Each new row is followed by what is left after taking away its nearest point in the smallest flat space through zero that holds the last named rows.
In the rows, 128 means zero.

q604:
[[150,146,94,132,150,122,133,133,125,114,125,100,113],
[188,154,105,89,94,104,142,77,109,146,161,149,119],
[142,112,82,128,126,111,120,161,71,190,159,137,112]]
New rows:
[136,96,99,116,154,90,147,135,116,86,169,131,84] => [116,85,129,116,143,98,144,130,128,84,164,146,96]
[181,164,95,152,161,109,155,161,178,93,143,96,74] => [147,130,142,145,123,115,145,160,170,131,155,145,96]
[109,181,136,113,149,147,154,101,123,116,140,178,170] => [104,175,116,125,165,146,149,127,109,126,140,166,162]
[167,173,151,98,174,166,145,102,122,82,165,142,170] => [143,148,146,113,180,169,133,139,100,113,169,147,170]
[179,157,151,172,111,181,107,106,92,154,161,139,117] => [164,155,158,184,126,189,105,117,105,137,146,126,119]
[104,100,174,122,126,172,87,116,149,113,178,171,88] => [129,117,135,125,146,164,92,123,139,107,179,145,71]

q848:
[[172,80,99,124,121,85,172,102,147,146,144,147,100],
[166,51,105,180,152,81,177,93,126,121,72,104,153],
[87,86,156,85,175,84,130,134,91,108,122,116,125]]
New rows:
[112,104,159,81,80,98,141,174,75,152,135,147,102] => [131,114,147,128,69,120,142,167,85,151,106,134,127]
[85,166,132,99,164,87,172,98,138,143,124,89,179] => [103,181,120,106,143,100,173,96,155,154,137,100,171]
[138,116,80,144,105,138,146,89,89,98,92,120,140] => [121,132,90,111,103,141,133,101,86,100,119,132,123]
[93,159,161,153,128,107,74,145,124,113,75,157,159] => [122,138,142,141,116,84,99,131,141,129,99,177,132]
[133,178,88,116,75,125,130,156,94,174,115,83,171] => [130,151,90,97,89,98,142,152,87,173,120,85,160]

q659:
[[141,113,104,128,124,146,177,178,115,153,122,159,117],
[164,66,128,158,90,53,117,136,192,143,125,47,98],
[98,80,119,181,165,86,78,89,79,119,119,142,111]]
New rows:
[173,122,125,87,78,170,153,109,124,87,130,130,173] => [165,88,116,117,91,144,136,100,105,89,124,133,159]
[157,80,78,102,87,127,84,77,142,97,76,147,106] => [159,98,77,87,85,150,101,89,140,99,78,161,113]
[77,105,113,88,122,76,181,113,97,121,175,170,149] => [85,109,122,82,110,67,175,108,121,118,178,145,151]
[140,84,149,169,120,91,122,107,178,146,114,133,129] => [131,118,151,147,128,129,135,111,161,141,117,163,144]

q124:
[[230,28,86,127,239,119,134,128,149,171,74,72,63],
[101,92,132,35,235,219,83,129,141,153,152,124,61],
[115,75,146,86,202,171,154,119,149,168,102,57,17]]
New rows:
[156,104,87,181,160,110,94,139,164,134,90,79,106] => [105,141,107,163,132,132,83,139,157,120,118,102,121]
[174,154,122,85,180,120,181,168,77,128,170,117,117] => [162,168,129,95,156,112,189,167,74,122,172,118,125]
[178,110,140,83,130,172,119,119,116,160,142,124,139] => [168,124,149,102,97,155,138,117,114,155,137,117,144]
[155,109,105,165,174,157,124,105,156,145,100,176,110] => [121,135,124,170,138,156,137,102,152,137,107,176,113]
[77,109,112,142,76,152,104,105,98,77,137,155,132] => [107,80,101,146,104,146,111,104,104,90,118,135,111]
[162,174,117,144,127,81,145,84,140,181,161,106,136] => [146,176,121,122,142,104,132,85,141,182,173,113,129]

q143:
[[129,113,144,138,68,154,105,152,121,24,168,153,131],
[121,145,134,125,66,51,71,172,134,56,110,158,122],
[110,158,158,187,141,95,86,130,97,157,148,160,138]]
New rows:
[155,160,155,164,134,105,164,128,123,127,118,121,161] => [159,152,149,151,126,113,171,130,130,112,116,116,159]
[124,151,127,108,135,157,98,152,108,116,120,151,123] => [125,150,123,102,143,158,105,148,111,129,114,145,122]
[107,146,124,131,129,96,125,156,110,106,137,129,112] => [111,138,119,125,142,120,144,145,112,118,140,118,112]
